There are 9 hidden switches. A switch that is on adds its own fixed numbers to the row, and there is some noise. The rows also spread widely along 9 directions, which tell nothing about the answers.
In the rows, zero is written as 128.
Known rows, each followed by its switches (1 for on, 0 for off):
[115 137 107 125  70 138 122  81 122 114  99 155  98 127 134 121 148 116
 120 133 120 116 155 116 103 139 142 115  88 159 164 161 110]	0 1 1 1 0 0 0 1 0
[169 125 144  72 116 127 114 108 165 138 135 141 111 140 118 139 120 168
 109 163 131 128 120  83 124 119 140 106 113 119 137 143 138]	1 0 1 0 1 0 0 1 0
[119  89 155 120 129 138 125 106 144 125 130 105 148 129 133 108 134 148
 129  90 102 105 145  97 116  99 121  75 139 138 154 132 117]	1 1 0 0 0 1 0 0 1
[122 118 189 151  98 138 119 139  87 122 155 134 115 145 184 156 118 132
 154 116 134  96 144 119 106 106 133 129  82 170 131 181 142]	1 0 1 0 1 0 1 0 1
[154 131 140  96  96 142 125 117 139 137 126 129 104 126 126 111 127 154
 138 132 131 116 107 103 117 118 113 131 126 128 131 135 128]	0 0 0 0 0 0 1 1 0
[126 123 149 125  82 128 170 122 122 106 150  84 122  94 115 131 132 126
 120 119 123 118 147 163 113 119  72 132 131 145 143 151 120]	0 1 0 0 1 1 0 1 1
[152 101 125  86  87 141 124 106 118 152 150 139 121 156 127 127 134 156
  97 133 150 111 136 161 120 112 180  99  81 137 143 176 107]	1 0 0 0 1 1 0 0 0
[114 106 120  97 120 129  82  72 132 110 100 148 102 134 143 123 155 115
 108 144 108 112 185 141 104 114 127  92 112 139 165 154 105]	1 0 0 1 0 0 0 1 1
[126  74 177 130 117 149 112 118 106 135 156 108 133 140 143  95 129 131
 145  77 123  96 130 124 113 106 142  83 111 148 143 140 112]	1 1 1 0 1 1 1 0 1
[123 124 173 148 126 140 116 133 127 117 131 127 135 125 144 112 112 135
 159  93 110 115 114  88 113 130  94 133 129 129 123 120 148]	0 0 0 0 0 0 0 1 0
[ 86 161 147 119  61 119 171 115 119 135 110 162 124 122 170 148  97 102
 131 160  97 105  86  68  85 112 143 150 109 143 121 145 158]	0 1 0 1 0 0 0 1 0
[106 130 120  67 104 115 102  84 127 131  91 146 109 108 154 118 154 103
 113 166 104 110 124  97 110  93 119  98 134 135 159 149 102]	0 0 0 1 1 1 1 0 0
[167 124 130  66  83 143 130  98 129 136 136 126  84 139 136 132 137 146
 116 162 140 113 147 141 105 105 132 115 105 152 149 175  97]	0 1 0 0 1 0 1 1 0
[113 161 179 189 145 111  99 141 131  79 143 124 139 108 134 140 118 141
 153 112 123 148 167  95 170 156  44 153 117 118 125 118 178]	0 0 0 1 1 1 0 0 1
[120 116 174 144 114 136 153 148 127 139 164 123 179 143 128 135  86 166
 133 111 117 132 116 110 131 116 130 130 120 116 110 121 170]	0 0 0 0 0 1 0 0 0
[131 131 195 139 157 120  78 138 129 119 150 127 116 129 156 119  99 120
 162 122 132 127 120 102 133 143  93 146 122 114 100 115 150]	0 1 0 0 1 0 0 0 1
[106 150 157 133 103 114 157 110 148 123 113 157 158 136 146 147  99 164
 118 155  96 134 125  34 130 111 119 118 115 121 143 112 176]	1 0 0 1 0 1 1 1 0
[127  84 130  81 123 137 112  75 122 146 125 155 144 166 136 114 111 131
  91 166 106 133 162 158 100 107 161  82 110 121 151 123 112]	0 0 0 0 1 0 1 1 0
[114  96 148  89 111 130 115 114 119 128 133 119 137 114 135 115 141 114
 125 130 106 110 131 143 110  96 120  96 138 137 140 151 112]	0 0 1 1 1 1 0 0 0
[140 130 171 124  57 144 196 151 115 117 169  88 139 110 127 153 120 164
 132 123 124 108 137 153 116  95  83 146 125 157 128 168 143]	0 0 0 1 1 1 1 1 0
[149 102 172 149 122 153 121 135 129 126 164 107 146 149 124 107 112 182
 152  87 135 126 149 124 140 125 119 105 115 134 133 128 131]	0 1 0 0 0 1 1 0 0
[119 146 149 147 121 117 134 124 137 113 124 117 144 102 103 108 115 124
 125 126 111 147 101 105 131 149  74 142 144 107 121 102 160]	0 0 1 0 1 0 0 0 0
[120 139 146  79  94 112 132 101 151 128 109 136 105 111 139 126 125 110
 118 162 105 108  91  75 100 115 117 123 136 124 136 132 133]	1 1 1 1 1 0 0 1 0
[105 116 142 128  97 138 139 105 127 105 121 115 132 115 132 123 130 112
 130 127  94 122 157 148  95 117  93 114 139 148 146 134 126]	0 1 1 1 0 0 0 1 0
[154 125 156 119  89 152 131 120 124 126 142 121 107 141 147 138 127 165
 141 127 136 113 146 107 116 112 132 110  94 171 148 178 118]	0 1 1 0 1 0 1 0 0

New rows. What belongs after each?
[121 116 131  98 117 143  64  89 118 125 106 169  91 145 168 120 148 109
 138 132 122 100 155 117 103 117 153 101  91 151 146 164 105]	0 0 0 1 0 0 0 1 0
[137  94 193 148 114 152 136 129 109 121 166 120 138 158 158 141 110 161
 141  97 118 104 161 129 111 103 120 112  97 156 136 152 145]	1 0 0 0 1 0 1 1 1
[144 121 172 111 135 130 108 126 143 142 147 131 134 138 136 114 106 152
 140 120 128 121 105  80 139 127 132 114 118 109 119 121 139]	0 1 0 0 1 1 0 0 0
[140 136 133 144 123 135 145 100 166  94 107  97 137 100  89 107 142 176
 122 112  99 149 169  88 138 132  43 109 156 124 167 107 143]	0 0 0 0 0 0 1 1 1
[112 137 149 140  82 146 165 115 122 135 127 150 138 155 174 174 105 158
 124 134 111 112 153  76 100 102 162 108  80 174 149 182 143]	0 1 0 0 0 0 0 0 0
[134 130 178 129 119 128 132 140 116 106 152 110 131 115 146 149 113 140
 144 139 123 127 143 130 126 112  62 140 128 137 122 146 144]	0 0 0 0 1 1 1 1 0
[124 135 154  55  74 112 143 125 118 154 139 139 107 128 168 147 114 118
 123 187 126 106  90 106 102  83 151 132 120 138 118 162 126]	0 1 0 1 1 1 1 0 0
[110 146 153 102 131  92 129 107 146 120 121 142 139 117 135 142  92 111
 109 187 111 150 123  93 125 134  87 136 133  96 123 103 156]	0 1 0 0 1 1 0 1 0
[121  86 173 145 126 156 107 114 100 121 143 127 138 146 158 116 122 126
 146  79 108 100 154 144  97 114 128  98 105 157 139 151 117]	0 0 0 0 1 0 0 1 0
[155 112 139  83  98 145 150 119 155 130 158 112 129 140 125 157 116 176
 111 154 131 125 173 141 119  98 122 105 120 141 142 164 119]	0 1 0 0 0 1 0 1 0
[138 121 117 119 102 146  93  96 125 129 111 143  99 133 128 101 145 129
 133 115 140 117 132 122 113 139 152 106  96 145 152 156  99]	0 1 1 0 0 0 0 0 0
[ 97 111 173 177 117 137 131 131  91 120 145 127 162 134 139 104  97 108
 140  85 109 127 105 145 111 148 115 139 113 120 113 111 157]	0 0 0 0 1 0 0 0 0
[111  97 189 123 127 126 120 142 115 114 168 119 161 140 153 172 105 140
 122 149 111 124 173 165 118  96 111 111 123 138 121 154 151]	1 0 1 1 1 1 0 0 0
[128 134 111  82  79 134 138  99 133 131 123 154 116 150 153 178 134 153
  91 186 118 126 190 147 107  93 155 108  98 159 156 193 125]	0 0 0 1 0 0 0 0 0
[132  87 183 143 142 146 110 126 130 113 160 118 162 154 131 129 109 159
 133 104  99 132 182 160 123 116 103 100 126 132 130 122 146]	0 0 0 1 1 0 0 1 0
[145 114 178 134  81 147 161 136 115 152 174 140 146 166 150 135  85 164
 135 107 135 108 108  99 120 122 177 123  67 146 118 155 149]	0 1 0 0 1 1 0 1 0
[111 122 189 124  82 128 170 152 117 107 153  92 139  90 150 156 126 126
 145 115 100  93 113 115  97  87  73 136 146 157 125 163 147]	1 0 1 1 1 1 0 1 0
[139  96 151 130 104 148 125 103 127 121 139 105 124 125 108  84 133 136
 130  78 124 110 114 130 104 135 122 100 119 135 147 129 114]	1 1 1 0 1 0 0 1 0
[169 136 171  78 117 125 121 137 154 129 161 124 115 141 128 152 104 170
 125 186 133 138 143 132 139 111  92 145 134 115 107 131 154]	0 0 0 1 1 0 1 1 0
[133 167 161 114  89 107 157 128 147 113 130 133 121 108 137 164 120 161
 126 170 122 126 125  48 138 112  84 139 116 136 144 148 164]	1 0 1 1 1 1 1 1 0
[131 118 164 126 127 132 158 115 156 106 124  93 143 103 121 128 127 153
 124 110  81 124 148  88 116 103  55 105 164 133 151 125 144]	0 0 0 0 1 0 0 1 1
[157 128 151 122 127 127  53 109 119 139 137 160  82 136 130  66 121 116
 159 106 161 117  83  98 143 169 135 148  86 105 115 107 127]	0 0 0 0 1 0 1 1 1
[ 86 109 175 172 117 139 137 120 107 108 131 119 166 136 151 112 104 122
 150 105  90 125 145 134 106 121  97 121 138 135 131 105 150]	0 1 0 1 0 0 1 0 0
[117 121 137 113 127 129  90  95 121 125 125 165 115 151 163 137 117 120
 128 150 130 128 164 117 119 129 145 106  83 139 143 150 119]	0 1 0 0 0 1 0 1 0
[167 131 141 109  81 140 135 125 139 145 164 151 117 167 114 134  89 168
 119 157 162 141 132 134 128 149 173 142  75 120 114 144 148]	0 1 1 0 0 0 0 1 0
[159  97 180 122  99 150 162 162 132 132 195  93 168 143 108 145 108 192
 127 112 124 122 151 160 136  99 121 113 125 139 117 155 152]	0 0 1 1 1 1 0 0 0
[180 103 159 133 125 143 108 120 147 130 167 119 134 152  94 104 127 208
 126  92 153 131 152  96 163 136 137  93  92 123 151 132 134]	1 0 1 0 1 1 1 0 1
[113  96 124 115 109 143 109  68 128 126 108 150 131 141 128  93 146 122
 108 104  95 112 159 119 106 124 148  77 103 138 170 133 112]	0 0 0 1 1 0 0 1 1
[150  93 156  95 121 141  70 121 115 134 150 111  97 125 122  71 141 120
 149 103 135 105 115 165 124 124 115 123 137 118 115 125 105]	0 0 0 1 1 0 1 0 1
[128  79 187  98 122 143 127 125 108 140 157 108 142 147 151 112  93 117
 137 128 110 109 121 171  84  99 122 116 142 126 111 120 125]	0 1 0 0 1 0 1 1 0
[117 122 134  76  98 128 151  92 144 146 109 146 136 134 157 144 125 139
 102 153  96 112 122  56 101  87 158  78 116 151 161 165 115]	0 1 0 0 1 1 0 0 0
[107 142 168 130 125 114  70 128 107 126 124 158 113 113 159 103 121  98
 167 127 129 115  80  67 132 136 116 140 109 121 115 121 143]	0 0 1 1 1 1 1 0 0
[120  92 212 130 123 139 141 158 105 141 180 134 172 167 175 154  56 139
 147 147 112 124 130 156  97  96 126 142 127 119  83 117 175]	0 0 0 0 0 0 1 1 0
[135 132 121  88  65 134 145 101 112 143 128 158 105 148 153 156 120 126
 102 167 135 113 130 139  98 114 165 131  75 151 138 183 122]	0 0 0 0 1 0 0 1 0
[119 175 147 150  64 129 187 110 130 113 117 152 122 130 160 184 106 147
 123 153 112 125 137  45 104 125 125 136  75 175 152 175 161]	0 1 1 0 1 0 0 1 0
[140  91 199  86 110 133 138 132 121 135 171 109 129 148 171 160 102 154
 135 139 123  96 149 124 102  70 128 102 116 152 128 165 125]	1 1 0 0 1 1 1 1 1
[137 121 152 132 101 134 132 113 122 109 140 119 111 131 138 143 128 151
 126 133 129 119 173 143 115 117  98 127 112 146 149 154 133]	1 0 0 0 0 0 1 1 1
[111 155 139 123  76 113 199 108 142 128 115 126 147 110 125 147 119 156
  97 152 104 130 108  41 126 107 111 117 119 137 162 142 163]	1 0 1 0 1 1 1 0 1
[134 139 135 110 136 118  52  91 140 116 101 156  94 126 135 102 147 129
 132 146 128 129 131  82 137 141 117 108 110 119 148 125 123]	1 0 1 1 1 0 1 0 0
[133 150 165 136  86 124 147 132 110 119 152 131 108 126 149 147 104 132
 133 148 138 126 131 126 120 132  95 164  98 137 117 150 155]	0 0 0 0 1 0 1 1 1
[123 153 131 102  58 124 183 113 143 128 116 138 126 105 130 151 130 146
 110 155 109 114 109  58 115 106 123 121 110 153 155 164 143]	0 0 1 1 1 1 0 1 0
[106 173 139 171 107 113 108 120 132 102 118 153 118 111 126 113 122 118
 138 125 128 146 127  97 149 172  90 169 106 111 123 111 169]	0 0 0 1 0 0 0 0 1
[163 140 176 125  95 135 112 155 119 129 178 126 101 135 139 125 111 157
 156 123 158 117 125 138 147 131 115 164  99 131 101 147 150]	0 0 0 1 1 0 1 0 1
[129 130 154 145  86 140 164 126 123 112 133 102 133 100 118 122 125 132
 136 103 108 119 112 116 108 130  80 138 127 143 137 141 140]	0 0 1 0 1 0 0 1 0
[137 104 138 144 120 149  96  95 117 130 138 161 142 176 137 121 122 159
 110 114 133 134 177 140 128 140 173  91  68 142 153 153 127]	0 0 0 0 1 0 0 0 0
[139 171 111  93  80 111 171  97 164 122 111 127 104 102 121 152 145 157
  99 164 123 132 137  56 139 120 104 117 112 145 165 168 128]	0 1 0 0 1 1 0 0 1
[164 103 188 112  97 143 114 146 120 127 192 120 114 159 150 151 112 173
 147 117 157  99 158 156 132 110 145 123  83 150 113 180 129]	1 1 0 1 1 1 0 1 0
[147 119 176 139 108 144  80 136 109 121 161 129  94 137 143  99 119 121
 171  90 148 103 113 144 124 151 123 151  94 135 103 137 124]	0 1 0 1 1 0 0 1 0
[121 121 125  98  85 127 136  87 141 112 108 131 107 116 135 140 153 129
 104 142 100 106 159 101 105 102 120  97 112 156 173 167 119]	1 0 1 1 1 0 0 1 1
[136 122 198  96 142 120  85 160 121 146 163 130 121 119 156 111 104 112
 168 116 135 103  67  93 133 119 116 149 126 105  82 125 147]	0 0 0 0 1 1 0 0 1
[ 99 106 178 135 116 138  91 138  98 121 140 143 132 129 165 115 112  92
 163 113 113 105 114 142  96 121 116 142 121 132 106 129 143]	0 0 1 1 0 0 0 1 0
[128 120 212 131 133 131 126 158 125 142 165 134 150 154 176 159  78 155
 148 126 114 109  99  83 115 103 129 136 116 125  91 140 175]	1 0 0 0 1 0 0 0 0
[119 132 185 112 157 106  97 120 146 134 134 151 135 141 154 126  77 126
 138 169 115 143 111  58 132 129 116 126 130 100 113  91 167]	0 1 1 0 1 0 1 0 1
[118 127 155 132 142 118 104 104 147 124 122 135 138 117 122  94 121 126
 133 113 113 133 114  51 141 143 119 101 120 115 143 107 139]	0 1 1 0 1 1 0 0 1
[126 135 175 158 118 130 102 124  95 110 145 144 117 140 164 142 105 122
 149 129 135 127 148 134 123 141 100 151  90 137 121 139 148]	0 0 0 0 1 0 1 1 0
[119 101 192 115 117 140  89 144 103 127 153 132 119 130 169 123 116 100
 166 113 116  90 107 137  96 109 118 135 121 143 100 145 132]	0 0 1 1 1 0 0 1 0
[134 146 108 100  80 124 136  83 118 127 106 148  95 122 131 125 139 116
  99 170 132 133 135 133 110 130 119 128  99 134 155 150 115]	0 0 0 0 1 0 1 1 0
[117 106 144 138  76 148 150 115 107 138 136 139 135 129 138 104 127 129
 136  80 120  95 110  90 107 121 164 111  87 154 145 157 126]	0 0 1 0 0 1 0 1 1
[ 98 100 186 182 134 154 109 105  98 102 134 136 148 152 181 136 111 122
 154  80  98 112 174 117  97 125 120  97  88 169 149 148 132]	0 1 0 0 1 0 0 1 0
[157 124 153  89  99 138 105 141 115 138 162 116  91 130 146 129 125 142
 151 143 166 110 129 158 126 114 124 141 113 141 114 167 108]	0 1 0 0 0 1 1 0 0
[186 136 169 108 100 144 148 155 166 132 161  91 113 113  97 112 115 191
 156 115 138 121 102  77 140 117  80 144 147 123 118 124 152]	0 0 1 0 0 0 1 1 1
[144 128 180  94 114 133 122 134 137 138 156 155 127 160 167 171  96 163
 132 162 119 117 143  97 117  99 148 123  99 142 116 161 157]	0 0 0 1 1 0 0 1 0
[120 157 125 140  89 124 118  94 120 134 106 173 108 132 141 101 116 128
 138 127 137 126  97  47 128 156 148 136  72 127 144 124 135]	0 1 0 0 0 1 1 1 0
[153 124 139 120 119 135  98 105 141 145 137 168 132 168 122 119 107 164
 115 138 138 140 132  91 137 144 173 107  76 122 136 140 145]	0 0 1 0 1 0 0 0 0
[115 139 152 150  83 131 132 129 103 105 134 117 107 109 151 134 138 112
 141 107 122 107 144 145 119 128  93 147 105 156 134 168 137]	0 0 0 1 1 0 0 0 1
[165 121 166 119  93 152 142 143 137 142 170 120 117 158 144 150 105 183
 140 117 143 110 143 114 128 111 153 129  99 151 118 171 138]	0 1 0 0 0 0 0 0 1
[129 125 166 154 124 139 107 107 136 131 119 165 140 158 148 101  93 153
 155 109 119 129 113  27 122 145 154 110  91 127 137 102 158]	0 1 1 0 0 0 1 1 0
[159 107 147  51 121 135 104 106 169 161 126 163 126 160 126 114 108 171
 119 172 111 128 117  65 116  98 165  93 131 113 131 112 139]	0 0 1 1 0 0 1 1 0
[110 136 135 127 119 117 125 105 128 120 125 152 144 135 131 136  95 119
 108 169 114 152 146 143 116 144 110 142 118 105 122 113 156]	0 0 0 0 0 0 0 1 0
[140 104 157 136  72 148 161 117 107 125 161 100 128 131 122 111 124 154
 130  90 138 104 124 147 114 124 124 118 100 149 142 153 116]	1 1 0 0 1 1 1 1 0
[152 108 153 100  70 140 185 125 127 155 173 119 146 157 112 131  79 155
  99 150 128 132 112 169 106 120 158 136 109 119 112 134 144]	0 1 0 0 1 0 0 1 0
[126 124 148 138 124 132 133 111 144  94 118  81 121  77 100  91 150 126
 136  85  96 120 128 115 122 134  32 128 167 122 147 110 130]	0 0 0 0 1 0 0 1 1
[ 97 132 164 150 100 123 163 134 114 122 147 139 164 134 138 152  76 118
 119 153 107 143 126 153 105 133 102 161 127 113 105 116 179]	0 0 0 0 0 0 0 1 0
[156 105 171 126 144 154  80 125 141 138 133 116 124 125 122  69 135 153
 165  58 119 102  79  68 129 135 119 101 136 117 126 114 123]	0 0 0 0 1 0 0 0 0
[138 102 144  74 101 133 124 134 131 124 161 104 125 119 120 134 129 136
 121 148 132 116 154 202 116 101  99 127 144 124 118 152 117]	0 0 0 1 0 1 0 1 0
[105 122 152 145 101 127 115  97  93 128 133 173 130 157 160 128 102 114
 129 142 133 130 144 107 115 137 162 115  58 143 143 142 133]	0 1 1 0 1 1 1 1 0
[ 91  98 145 127  82 143 140  87 100 108 113 117 130 113 156 116 152 103
 132 103  90  96 155 121  85  96 119  80 113 179 178 161  93]	0 1 1 1 1 1 1 1 0
[108 136 161 149 102 120 142 127  99 104 156 131 138 135 155 161  93 121
 132 165 137 141 174 172 119 130  90 154 101 136 123 142 147]	0 1 0 0 0 1 1 1 0
